There are 5 hidden switches. A switch that is on adds its own fixed numbers to the row, and there is some noise. The rows also spread widely along 2 directions, which tell nothing about the answers.
Known rows, each followed by its switches (1 for on, 0 for off):
[ 21  -2  -3  -7  -4  -5  15 -26  -5  17   6   6 -10 -15 -30  16  -3 -52
  -8 -16  22  23  15   5  -1  25  22 -25  -6  32   2 -11 -14]  1 0 0 0 0
[ 16  -3  -1 -18 -35  21   2   7 -15   1 -20  -9  -7   3 -25 -27  -3  34
 -10  -8  14  25   5  17   0  -7  33   9   3   6 -14  26   2]  0 0 0 1 0
[ 16   6 -22  -3 -14  -6  10 -25 -17  13   6  15   1  -5 -14   3  10  -7
  19 -11  15  20  12   0   7  39  39 -16  14  40  -7  10 -15]  1 1 0 0 1
[ 28  -2 -32 -45 -31   5   9  -1 -18  22   4  21   2  -7 -19 -18   1  18
   6 -19   5  13  29   0  26  28  56 -28  29  43  -2  33 -12]  1 1 1 1 1
[ 17  14 -16   6 -19  14  14  -6  -9  21 -12 -16  -2  -8 -41 -30 -12  31
 -28 -31  25  37   9  11 -14  -2  56  18 -13  24   0 -14  15]  0 0 1 1 0
[ 29  -7  -9 -46 -34  12  -3   0 -15   2  -8  12  -5  -6 -23 -15 -14  -2
  -6  -4   1  15  19  14  16  13  37 -21   6  24  -6  32 -17]  1 0 0 1 0
[  9  17 -19 -32 -46  12   2  12 -37  -4 -21   3   6  17 -23 -38  -3  57
 -13 -14   3  18  21  20   5   3  39  14   7  26 -23  39 -12]  1 0 0 1 1
[ 41  -5  -9 -29 -15   9   5 -23  -4  12  -1  12  -2 -11 -23   0  -2 -12
   6 -28  15  32  27   0   8  25  50 -18   5  40  -3   8 -12]  1 1 0 1 0
[ 20 -13 -29 -21 -39  10  15 -18 -17   8   9  21   1 -10 -20 -10   3  21
  22  -6  11  27  12   7  17  27  48 -15  22  23  -3  26   1]  0 1 0 1 1
[ 18   6   4  -6 -10   0   7 -14 -12   0 -11   3  -5   2 -13  -2  15  -7
   5 -13  18  26  11  10   1  28  37 -14  12  30 -20  16  -3]  1 1 0 0 0
[ 17   0 -15 -23 -33  15  10  15 -10  12  -5  -5  -8   0 -22 -32 -10  34
  -8 -10  13  22   5  17   4   2  47  -5   6  11  -7  24  12]  0 0 1 1 0
[ 10  27 -10   1 -15  -4  17 -16 -28  -3 -21   0   8  13 -14 -22  17  38
   2 -20  17  31  12  11  -8  22  38  16  10  29 -24   7  -3]  1 1 0 0 1

New rows, each followed by its switches (1 for on, 0 for off):
[ 24  12 -30 -32 -28   4  13   0 -22  28  -3   3   1  -4 -32 -28 -13  11
 -12 -24  11  20  18   9   9  10  40  -6   6  40  -3   9  -7]  1 0 1 1 1
[ 30  15 -11 -20 -20  10  11  -4  -9  24  -8  -8  -6  -8 -35 -19 -12   8
 -17 -32  24  29  20   6 -10   7  44   1 -10  38  -6  -3   0]  1 0 1 1 0
[ 10  25 -19 -14 -17  -7  13  -1 -21  14  -6   1   9   7 -10 -27  13  39
  -3 -11  11  24  14  11  14  24  44  -3  19  27 -24  17  -4]  1 1 1 0 1
[ 16   1 -22  -8 -11  -5  13 -24 -14  13   7  17   6  -2 -14  10   4  -9
  13  -4  10  21  12   1  13  39  29 -10  21  38  -3   7 -16]  1 1 0 0 1
[ 45   3 -23 -24 -17  13  12 -20  -2  24  -2   3   1 -13 -27  -9  -1  -4
 -10 -33  25  35  17  -5   1  20  61 -13   6  41  -2   0   1]  1 1 1 1 0
[  5  11 -21   1 -19  -8   9 -12 -22  19  -1  10  -6  -4 -24   0   0  -2
  -3 -14  16  16   6   9  -2  24  24  -8  -2  38  -4   3 -21]  1 0 0 0 1
[ 18   5  -1  -4  -7  -3   3 -12 -15  10  -9   0  -6  -3 -21   0   0 -15
  -8  -8  17  16  10   8  -3  21  21 -10   0  23 -15   0  -9]  1 0 0 0 0
[ 11   4 -34   8 -16  -4  17 -14 -13  30  11  -4  -6 -18 -27  -7  -1  -1
   1  -8  19  22   3  10   6  13  22  -9   9  25   4  -8   5]  0 0 1 0 1
[ 24   4 -37 -23 -29   7  18 -12 -18  28   0   5   6 -14 -41 -15 -12   1
  -8 -31  13  23  23  -1  12  12  48 -15   1  49   5   0  -9]  1 0 1 1 1
[  3  18 -14  -8 -19  -9   8  -1 -24   4 -16   1  -1   4 -25 -15   4  17
  -6  -5   7  19  11  11   4  19  25  -1   5  23 -20  19 -17]  1 0 0 0 1
[ 28   3 -33 -33 -29   5  12  -8 -23  28   0   4   4 -17 -31 -16 -16  -1
 -13 -27  12  20  20  -1  14  19  41 -21  15  47   7  12 -15]  1 0 1 1 1
[ 21   1 -33 -11 -34  13  21 -10 -21  30  -5  -6   0  -8 -40 -25  -7  32
  -9 -17  17  27  10   8   3   3  47   8   2  31   2   5   6]  0 0 1 1 1
[ 16   5   4   8 -13   3  10  -7  -9  -9  -8  -4  -9   5 -10 -10  12  25
   8  -1  19  28  -5  21  -7  21  39   1   9   5 -26  10  10]  0 1 0 0 0
[ 14   5   0  -7  -7  -1   4  -8 -13  11 -10  -3  -7  -1 -29   4   1 -16
  -7 -11  20  24  11  10  -8  17  21  -9  -5  22 -13   0 -10]  1 0 0 0 0
[ 14  11 -27 -14 -18 -10  14  -8  -9  35   3  -2  -3  -8 -27  -6  -1  -7
  -5 -12  11  12  17   8  10  23  28 -26   7  35  -4   6 -14]  1 0 1 0 1
[ 11   0 -22  16 -17   1  16 -27 -13   6   5   3  -1 -10 -23   1  14  17
  13  -5  15  27  -5   4  -3  29  40   0  11  22  -7   3   7]  0 1 0 0 1
[ 13   6 -17 -11 -13 -13  16 -11 -20  18   4   1  -5  -4 -25   5  -3 -17
   2 -10  12  14   9   9   2  26  23 -14   3  37  -6   9 -20]  1 0 0 0 1
[ 25   6 -31 -51 -37   9   7   8 -25  10  -4  16   6   0 -13 -33   3  43
   6 -14   9  21  23   4  29  14  60 -22  31  33 -20  39  -8]  1 1 1 1 1
[  8   4 -16  -3 -18 -10  12  -8 -17  18   4   7  -4  -5 -25   1   3 -10
  -3  -9   6  15  13   8   6  23  29  -6   8  29  -1  15 -16]  1 0 0 0 1
[ 10  10   0  -9 -16  -2   4   4 -16  -1 -19  -7  -9  10 -19 -13   6   0
 -17  -9  13  16  10  13  -1  17  27  -3  -1  14 -25  14  -8]  1 0 0 0 0
[ 11  28 -15   1 -14  -4  18 -20 -22  10  -3   3   9   3 -21  -2  16  14
   5 -22  17  29  14   4  -8  25  47  -2   3  34 -13   2  -4]  1 1 0 0 1
[ 12   0  -2  -9  -6  -1  10 -16 -13  12 -10   3  -7  -5 -15   7   0 -24
  -6 -14  20  20  11  10  -8  22  24 -15   2  27  -5  -2 -12]  1 0 0 0 0
